The first 10 rows are patterns. Each new row is the sum of 3 different patterns, raised or lowered, with some noise. Before adding, each is slid sideways (what falls off one end comes back at the other) and multiplied by a number that may be negative. Names go in the order of the patterns.
Some rows, each with the names of its patterns after it:
[ 0.16 -0.80 -1.23 -0.53  0.76  1.97  0.00  1.64  1.50  2.07  1.02 -0.11
  2.34 -0.76  1.78 -0.16  1.66  0.64 -1.93  0.24 -2.43  2.52  1.72 -1.12
  1.40 -2.81  0.48  1.97  0.81 -1.85 -0.07 -0.25 -0.42  0.55  1.62  0.91
 -0.14 -1.83 -1.96]  (5)
[-0.25 -0.07 -0.77 -1.24  0.20 -1.75 -2.40 -0.31  0.15 -1.38  1.24  1.04
 -0.40  0.49  1.49 -1.23  1.30 -1.26 -1.53  1.23  1.96  2.81 -2.07  0.27
 -0.01  0.07 -0.71 -0.42  2.08 -0.90  0.12  0.52 -0.42 -0.28  1.65  0.00
 -1.02  2.10  1.10]  (2)
[-0.36 -1.03  1.45  1.15 -1.42  2.50 -1.40  2.25  0.30 -0.35 -0.22 -2.15
 -1.04 -0.22 -0.23 -2.45 -0.30 -0.55 -0.09  0.33 -1.82 -0.93 -0.25 -0.84
  0.75 -0.12  0.32  0.71 -0.64  2.32  0.10 -0.19  1.44 -0.49  0.46  0.32
 -3.56  0.76 -1.37]  (0)
[-1.58  0.35 -0.34 -0.63 -0.59 -1.10  0.48  1.55  0.58 -1.51 -1.01 -2.15
  2.72 -1.35 -0.18 -0.11  1.36 -1.30  0.48  0.23  1.22 -1.80  1.86 -1.68
 -0.32  2.26 -0.66 -0.61 -0.27  0.49  0.43  0.41 -2.01  4.13 -0.84  1.04
  0.13  2.36 -1.25]  (7)
[-0.86  2.33  2.09 -1.62 -0.70 -1.69  0.67 -0.12 -0.14  1.85  1.62 -0.89
 -1.57  1.56  0.00  1.56 -0.31 -0.05 -1.40 -1.37  0.42 -1.65 -0.05 -2.48
  0.99  0.69  1.21 -1.09  0.05 -0.42 -1.23  0.36  1.34  0.57 -1.26 -0.06
  0.52  1.76  0.57]  (8)
[ 1.81 -0.19  0.80 -1.09  0.26 -1.65 -1.34  0.28 -0.35  1.16 -0.34 -1.48
  0.41  0.28  1.53 -1.83  0.75  0.18  1.39  0.21  0.89  2.60  0.03 -0.21
 -2.05  1.32  0.45 -1.55 -0.16 -1.58  1.99  1.09 -0.38 -0.48  0.43  3.79
  1.83 -1.61  0.15]  (6)
[-1.35  0.14 -0.58  1.58 -0.85 -1.35 -1.11  0.76  1.20 -1.49 -0.75 -0.86
  1.66 -1.42 -0.97  0.59  0.87  0.40 -0.50 -0.18 -0.71  0.64  1.02 -0.95
 -0.28 -1.40 -1.27 -0.92 -0.55  0.38  0.79  2.58 -0.62  0.61  0.68  0.63
 -0.48 -1.13  0.35]  (3)
[-0.02 -1.27  1.37  0.46  1.74  0.41 -0.82 -0.38  0.01 -0.46 -1.46 -2.46
 -0.21 -1.03 -0.39 -0.49 -0.10  1.89 -0.16  0.78  0.14  0.15  1.21 -0.05
 -0.67 -1.07 -1.09 -0.78 -2.04  0.98  0.72 -0.90  1.67 -0.39  0.47 -2.70
  1.89  1.29 -1.17]  (1)
[ 0.84 -1.07 -1.83  1.38 -1.08 -3.98 -1.11  0.42  1.69 -2.36  2.83  0.64
 -1.20 -0.94 -2.02  0.23  1.55 -1.86  0.96  0.23 -1.53 -0.50 -0.45  1.47
 -0.42 -1.14 -0.22  0.93  0.64 -0.35  0.08 -1.23  1.33 -2.00 -0.37  0.89
  1.73  0.53  1.41]  (4)
[ 1.55  0.90  1.67 -2.05 -0.64  0.79 -0.65  0.22  1.44  0.97 -0.07 -0.05
 -2.00  0.34 -0.57 -0.69 -0.99  1.14 -1.05  1.23 -1.25 -0.56 -1.65  1.19
 -0.98  0.81  1.98 -1.54  0.33  0.83  1.56  2.45  0.46 -1.17 -0.48  1.07
  0.15 -0.44  0.48]  (9)

New rows. What belongs after each?
[ 0.54  1.23 -2.45  1.31  1.58 -0.86 -0.11  0.14  1.35  2.22  0.65 -0.92
 -1.27  1.44  1.86 -2.65 -1.96 -1.57 -0.95 -0.70 -1.70  0.77 -2.05  2.80
 -0.46  1.02  1.33  0.32  1.44 -0.33  2.18  1.63 -0.94 -1.68 -2.99  0.70
  0.93 -2.64 -0.02]  (2) (1) (9)
[ 0.65 -3.52 -3.01 -1.84 -0.23  0.59 -0.38 -1.62 -0.28  1.28  0.68 -1.08
 -0.60 -0.97 -1.45 -0.33 -0.65  1.76  0.30 -1.17 -4.34 -1.15  1.13 -2.01
 -0.85 -3.22  0.54  0.96 -3.83 -3.86 -0.64  2.97  1.67 -3.37 -1.18  0.79
 -2.34 -2.21 -0.27]  (8) (6) (3)
[-2.53 -1.10  1.87  1.43  0.56  1.05  1.20  0.42 -2.11  2.98 -0.89  1.28
 -2.28  0.02 -0.37 -1.05  1.35  0.59  3.27 -1.11  1.52  0.83  1.69  0.11
  0.11  1.81 -2.96  1.67  0.98  2.42 -1.82 -0.05 -0.42  2.27  1.41 -0.41
  0.37  2.00  1.19]  (7) (8) (3)
[-1.13  0.32  0.97  1.53  0.49  0.89  0.96  1.47 -0.30  1.53  0.68 -1.43
  1.75  0.07  1.03  0.82  1.96  0.02  0.19 -0.66  1.51 -0.57  2.11 -2.41
  0.21  2.32  0.19  0.78 -0.46  1.62  1.09  1.72 -0.70  1.63  0.06  2.17
  0.36  0.83 -0.60]  (7) (6) (1)
[ 0.13 -2.22 -1.65  2.65 -2.69 -0.31 -0.85  2.51 -0.67 -0.50 -0.44 -0.56
 -1.87  1.79 -1.76 -0.90  0.95 -0.38 -1.62 -0.56  0.03  1.06 -0.50 -2.48
  3.15 -1.70  0.32 -0.43  2.18  0.22 -0.47 -0.57 -0.08  0.36  0.29 -0.95
  0.22  2.84  0.24]  (5) (7) (9)
[-2.46  0.07  2.13  2.82  1.15 -2.60 -1.76  1.90 -1.11  0.20 -0.71  2.47
 -2.84  1.62  0.09  0.76 -2.85  2.74 -2.30 -2.60  3.57  0.19  0.41 -1.23
 -0.39  0.50  0.55 -2.25  1.17 -1.74  1.32 -0.55  2.85 -2.90 -3.02  1.60
  0.60 -2.59  0.33]  (2) (7) (6)
[-2.23  0.75 -1.53 -2.44 -1.97  0.80  0.55 -2.24 -1.50 -2.18  0.46 -2.08
 -3.29 -0.87 -2.17 -1.53 -2.34 -2.99 -1.80 -2.23 -0.58 -1.51 -2.20 -1.15
 -3.24 -2.92  0.30 -2.93 -0.41 -0.40  0.03 -3.29 -2.75  0.04 -3.31 -0.96
 -3.52 -2.94 -2.60]  (0) (3) (1)
[-3.54 -1.91 -0.28 -4.01 -7.16 -1.85 -3.29 -3.14 -1.73  0.33 -5.37 -4.09
  0.24 -2.07 -2.33 -3.39 -1.48 -4.78 -1.83 -1.10 -3.50 -3.11 -4.34 -4.24
 -3.13 -5.57 -3.97 -0.72 -4.97 -1.72 -5.56 -1.83 -4.13 -2.27 -3.26 -3.92
  0.45 -5.39 -3.43]  (5) (7) (4)
[ 1.98 -0.21  0.29 -0.50 -3.24  1.80 -0.95  0.20 -0.72 -3.26  1.00 -0.35
  2.18 -1.97 -1.67 -0.66 -0.05 -1.86  1.06 -1.18  1.99 -0.59 -0.89  0.63
 -0.99 -1.28 -3.90  0.02 -0.63 -0.55 -2.15  1.69  2.06  2.52 -1.75  0.88
 -0.03 -0.53 -0.84]  (0) (8) (9)
[ 1.07 -0.64 -3.18  1.41 -0.65 -0.57  2.27  0.26  3.60  1.61  3.81  2.24
  2.76  4.13 -1.39  3.40 -0.50  1.26  1.16  2.25  4.61 -1.76  0.34 -0.43
  4.76  3.62 -0.80  1.95 -3.28  2.07  3.87  2.11 -0.39  0.77  1.78  2.06
  1.12  3.44  0.69]  (5) (0) (1)
[ 3.54  3.08 -1.91  2.27  0.40  2.65  1.55  3.32  5.54  2.41  5.75  2.79
  3.15  3.58  2.85  1.44  0.25  1.74  2.42  0.60  1.70  1.77  1.67  3.74
  2.05  1.11  0.15  3.49  3.96  1.28  2.16  0.68  5.11  1.98  6.45  4.34
  0.77  3.49  2.85]  (0) (1) (9)
[ 0.70 -1.26 -2.35 -0.60  0.82 -2.41 -2.74 -0.47 -1.42  0.07  1.73  0.47
  1.90  3.23 -0.04  1.22  1.35 -1.80 -1.78  0.71 -1.02 -0.38  1.90 -1.62
  0.20 -0.02 -0.55 -2.22 -3.51  0.46 -2.34  0.11 -1.93 -2.00  1.26 -1.93
  1.23  0.92 -1.22]  (2) (0) (8)
[-0.16  1.34  3.57 -1.28  0.01 -0.52  0.40 -2.79 -1.70  2.19 -3.12  1.27
  0.55  0.84 -0.08 -0.52  4.13 -1.17  0.46  0.33  2.17  2.03  1.38  0.58
 -0.29  1.41  0.84  1.18  0.76 -0.67  0.32 -0.54 -0.04  1.01 -3.00 -0.57
  1.18 -1.43  0.69]  (2) (0) (4)
[ 0.15 -1.45 -0.60 -1.71  0.01 -2.04 -1.40  2.32 -2.89 -1.92 -1.00  0.91
  3.19 -3.46 -3.44 -0.11  0.50  0.07 -2.10  0.62 -0.06 -1.61 -0.63 -2.24
 -0.48 -0.73 -1.58 -2.58  1.57  0.41 -0.05 -0.03 -3.39 -0.07 -1.26 -0.59
 -3.87 -0.68 -2.74]  (2) (8) (9)
[-0.30 -1.26 -1.17 -0.80  1.60  1.17  1.01 -1.12  2.14  0.41  1.25 -0.38
  2.49 -2.58 -0.80  0.38  2.15  1.94 -2.17  3.20  2.64  1.76  0.40  1.05
  3.37  3.01 -0.41 -1.11 -0.81  2.65  0.79  2.15  2.77  2.88 -0.16 -2.01
  1.73 -3.65  2.41]  (0) (8) (3)
[-2.77 -0.17 -1.18 -1.48 -1.74 -0.87 -1.68 -4.56  0.16 -3.04 -1.92 -1.74
 -0.74 -0.80 -2.36  0.64 -3.11 -0.86 -3.69 -3.46 -0.97 -2.79 -3.57 -2.41
 -1.76 -2.98 -2.02 -0.23 -1.60 -1.86 -4.11 -1.35  0.16 -1.00 -2.46 -1.45
  0.84 -1.70 -1.84]  (0) (8) (3)
[ 3.43 -2.58  1.08 -1.08 -2.28 -0.37 -1.30  0.46 -2.99 -1.08 -1.30 -0.47
 -0.40 -0.73 -0.30  0.77 -1.14  0.10 -0.77 -2.58  2.21  0.00 -0.67  0.38
 -0.36 -2.71 -1.02 -0.62 -0.22  0.83 -1.08  1.23 -0.15  0.30 -0.75 -0.51
 -0.92  0.17 -1.58]  (0) (1) (9)
[-0.25 -1.63 -1.38 -0.57 -0.91 -0.91 -2.35  1.45 -1.82 -1.58  0.28 -0.11
 -0.44 -0.98 -1.73 -0.40  0.64 -0.25 -1.38 -0.05  0.80 -0.25 -1.26  0.59
 -0.13 -0.06  1.26 -2.71  1.58 -1.35  0.13 -1.98  0.16  0.91 -1.52  2.40
 -1.77  3.45 -0.53]  (0) (8) (3)
[-0.81  0.36 -1.39 -1.37 -1.88 -1.08  0.68 -0.50  1.32 -2.74  0.24 -1.13
 -0.42  1.88 -0.54  1.57 -1.68 -3.25  0.51 -0.01  3.63 -0.37 -1.85 -0.31
  1.30  0.02  0.79 -0.74  0.65 -1.70 -1.64  0.14  1.51  1.62  0.26  2.68
  1.07  2.15 -0.14]  (5) (3) (9)
[-0.61  2.31  0.13 -1.49  0.69 -0.72  1.10  0.44 -1.48 -1.53 -0.76  3.82
  2.84 -0.99  2.16  1.43  0.04 -2.11 -0.80  1.74 -2.45 -1.37 -1.21  1.28
  2.01  1.04  0.24 -0.44  0.33  0.20 -1.11  0.25 -1.14  0.39 -1.39  1.36
  2.05  0.57  0.41]  (6) (3) (1)
[-4.89  1.60 -3.95 -0.08 -1.68  2.15  1.41 -1.17 -2.50  2.42 -1.39  0.89
  2.04 -2.07 -0.03  0.19  1.88  3.83 -1.60 -1.00 -1.03  0.80 -1.20  1.21
 -1.33  2.26 -0.21  1.44 -4.45 -0.09 -0.62 -3.01  1.15  2.61 -0.53  0.15
  2.49 -1.19  1.04]  (7) (4) (9)
[ 0.80  0.13  1.03  0.57 -0.88 -1.37  0.30 -0.21 -0.76  1.36 -2.32 -2.10
 -4.78  1.62 -0.13 -0.79 -0.74  0.63 -0.49 -3.28  1.80  0.62 -0.99  1.68
 -1.00 -2.52  0.89 -1.04  1.97 -1.90 -0.40 -0.36  3.17  0.52 -0.97  2.15
  1.83 -1.05 -1.02]  (5) (2) (7)
[-0.79  2.66 -2.44  5.46  2.56 -1.32  0.28 -2.73 -0.99 -0.35  0.23 -0.63
  2.58 -0.82 -0.15  2.25 -0.53 -0.15  0.81 -1.11  1.16 -0.09  2.21 -0.63
  0.54  0.64 -0.09  1.74  2.39 -1.25 -0.02 -1.06 -3.91  2.28  0.40 -0.18
 -1.33  2.09  1.61]  (0) (8) (9)
[-1.96  1.13  1.05  1.48  0.99  1.08 -0.34 -0.83  0.02 -1.34 -0.28  1.04
 -2.42 -0.63 -0.65  1.50 -4.07  1.77 -0.04  0.39  2.03 -1.00  0.54  3.23
  2.60  3.02  0.61 -0.40 -1.43  0.06  1.46 -0.74 -1.19  2.49  0.34  3.06
 -0.34 -1.30 -1.35]  (2) (4) (9)
[-3.27  2.83 -1.94  0.36 -0.65  1.57 -1.99 -0.58  1.21 -2.49  0.97 -3.31
 -0.41  0.64  0.15  0.80  1.84  1.67  1.73  3.32  0.00  3.00  1.57 -3.18
  0.95 -1.81 -0.07 -0.56 -1.61  1.88 -0.23 -1.30 -2.05 -0.84 -1.16  1.19
 -0.77  0.19 -0.55]  (5) (0) (8)
[ 1.85  2.36  0.58  1.15  0.65  0.59  3.14 -0.93  3.27  1.30  0.60  1.31
 -0.43 -0.53  2.71  1.91  3.91  0.28  4.08  4.35  0.76  1.27 -1.46  4.50
 -2.22  0.32  2.61  1.57  4.10  2.21 -0.77  3.00  1.22  1.87  3.39  2.40
  0.76  1.57  2.22]  (0) (8) (4)
[ 0.41 -1.81 -1.05 -2.29 -1.92  1.25  1.12  0.31  0.85  0.52 -0.27 -1.16
  2.11  1.82  1.05  0.29 -2.08  0.07  2.05  1.13 -1.11 -0.69 -1.43  1.99
  1.08 -1.68 -1.77  1.40  1.95  1.02 -0.78 -0.46  2.79  0.05  1.29 -1.29
  1.08 -0.46 -0.20]  (2) (6) (1)
[-1.18  3.56 -1.80 -0.28  0.79  1.80  5.30 -0.67  3.72  0.44  0.57  2.93
 -0.16  5.15 -0.06  1.00  3.84  3.79  3.75  2.01  1.44  2.38 -1.92  0.85
  1.84  3.19  3.25 -0.47  2.45  3.83  3.09  1.37  0.37  3.59 -0.57  0.52
 -0.01  0.47  2.22]  (5) (1) (4)
[ 1.66  0.53  1.10  0.02  1.23 -1.20  1.17  0.03 -0.46  0.42 -0.89  2.28
 -0.49 -1.54 -0.67  1.75  2.82  0.81  1.06  0.89  1.50  0.49  0.15 -1.45
  4.22  1.73 -0.46 -0.39  1.42 -0.23  0.19  0.56  0.19  0.86 -0.26  1.34
  2.50  3.68 -0.08]  (6) (3) (9)
[-0.86 -1.49 -0.61  2.06  3.43 -0.31 -0.92 -0.43  4.07 -0.92 -0.96  0.83
  0.03 -0.29 -3.16 -1.69  0.73  0.15  1.37 -2.05 -0.52 -2.11 -1.16  2.71
  0.92  3.22  0.12  1.61  2.97 -0.78  3.68  0.01 -0.93 -1.29  3.19  0.32
  0.81 -0.46  1.33]  (5) (8) (3)
[ 0.82  0.21 -1.80 -0.23  0.24  0.13 -0.16 -0.51  0.97  0.00  0.40 -1.23
 -0.78 -0.04  0.29 -0.87  1.38 -0.37 -1.09 -0.25  0.81 -1.14 -0.64 -0.90
 -0.71  0.94 -0.62  1.64 -1.36  0.48 -0.46  0.50  0.58 -0.86  1.99 -1.26
  0.39  0.74 -0.50]  (2) (8) (6)
[ 0.71  2.39  4.96  0.47  2.92  5.19  0.90  3.89 -0.25  6.37  0.84  1.76
  2.04  4.47  3.81  3.52 -1.53  5.53 -1.28  0.74  5.59  1.68  2.72  0.41
  1.91  3.67  2.83  0.52  4.08  2.10  3.07  4.19  3.27  3.23  2.70  1.73
  0.27 -0.21  1.27]  (7) (6) (4)
[-3.81 -1.04  2.45 -0.46 -0.97  1.20 -0.06 -1.40 -1.10 -3.18  1.69  2.77
 -1.18 -0.81  1.79  0.32 -2.80  2.12 -2.23 -0.14 -0.56  0.58  0.95  2.80
 -3.06 -5.25 -0.21  1.76 -0.71 -3.54 -1.32  0.68  0.27 -2.84 -1.01 -0.21
 -0.38  0.17 -2.24]  (2) (3) (9)
[-2.31  0.50  0.28  1.28 -1.05  0.55  0.07 -1.89  0.29  1.33 -1.41  0.32
 -1.96  0.07 -0.83 -0.21 -0.95  1.25 -3.42 -0.60 -0.07  0.34  0.87 -0.56
  0.59  1.01 -1.05  3.30 -3.28  0.62  0.66 -3.67  0.58 -3.35 -1.52  0.11
  0.34 -1.08  0.72]  (0) (7) (6)
[-0.79 -1.11 -0.15 -1.87 -0.18  1.58 -1.51 -0.61 -2.15 -1.94 -1.98 -0.74
  1.45 -2.59 -0.35 -2.58 -0.35 -3.29  1.37  0.02 -1.38 -1.18 -2.63  0.98
  1.94  1.57  0.42 -1.58 -1.03  0.37 -0.48 -1.72 -4.19 -1.86 -2.61 -2.39
 -2.22 -0.89  0.69]  (5) (2) (1)
[-1.44  1.36  0.99  1.17 -2.91 -0.99  0.03 -0.95  0.22 -0.35 -1.19  3.33
 -0.96 -0.27 -4.09 -0.04  0.34 -0.13  0.50 -2.01 -0.15  1.38  2.37  3.04
  0.67 -1.87  0.60  0.86 -0.53  0.50 -0.47  2.35 -1.50  2.41 -1.80  0.00
 -0.11 -0.99 -0.58]  (6) (3) (9)
[ 0.07  1.57  0.27 -2.24 -1.95 -1.85  3.03 -5.14 -0.60 -0.45  0.49  0.35
 -0.21  1.85  1.00  2.13  0.91 -2.00  1.51 -0.13 -0.18 -1.82  2.59  0.75
  0.92 -2.46  0.16  2.83  1.13 -1.92  1.39 -2.55  0.99  0.12  1.96 -4.08
  2.45 -0.46 -2.46]  (5) (7) (6)
[ 0.83 -2.17 -2.12 -0.89  0.70 -2.81 -1.00  1.67 -4.33  0.61 -3.03 -1.89
  1.17  0.69  1.50 -2.76 -0.45 -1.07 -0.30 -1.52 -0.57  0.95 -1.40 -1.34
 -0.74 -1.09 -1.48 -0.13 -0.49 -1.79  0.07 -0.04 -3.63 -1.23 -2.13 -3.37
 -1.44 -2.38 -3.95]  (2) (0) (9)
[ 1.05 -0.38  1.26 -0.79  0.21  0.29 -0.67  0.83  1.31 -0.90  0.85  0.04
 -0.40 -1.83  1.63 -1.79  3.30  2.98 -0.08  1.72 -0.58  3.39  3.75  1.71
 -1.61 -2.75  1.94 -0.69  0.06  1.09  3.63  2.10 -0.09 -0.97 -1.14  2.38
 -0.77  0.09  2.14]  (5) (0) (9)
[ 1.32  0.45 -0.36  1.11 -0.49  2.60  1.39 -0.71  0.89 -0.06  0.90 -0.73
 -0.53  0.88  4.41  0.84  0.49  0.88  0.69  1.82 -0.65 -0.42 -0.09  0.73
 -0.69  0.51  0.72  1.33  1.77  0.41  2.36 -0.58  2.76  1.43  0.58  1.61
 -0.78  0.61 -1.11]  (3) (1) (4)
[-0.64  1.82  0.87 -1.43  2.25  0.04  0.29 -2.61 -0.83 -2.47 -5.41  0.41
  0.99  0.10 -1.46  1.17  1.81 -0.37 -0.20 -2.97 -0.17  0.59 -3.56  0.62
 -0.08 -1.37 -1.15 -2.79 -0.42 -0.44 -1.25 -0.73  0.34  1.69 -0.49 -0.97
 -0.07  0.20 -0.83]  (5) (1) (4)
[ 3.84 -1.56  1.53  3.10  3.35 -0.88 -1.84  4.01 -0.98  0.27 -3.47  0.74
 -0.35 -4.13  1.13 -3.93  2.24 -2.14  0.31  2.06  1.54  4.74 -0.06 -2.86
  0.31  1.12  3.66  1.12 -3.34 -0.13  0.77  0.68  1.24 -0.38  2.93  0.52
 -3.17  0.21  0.63]  (5) (8) (6)
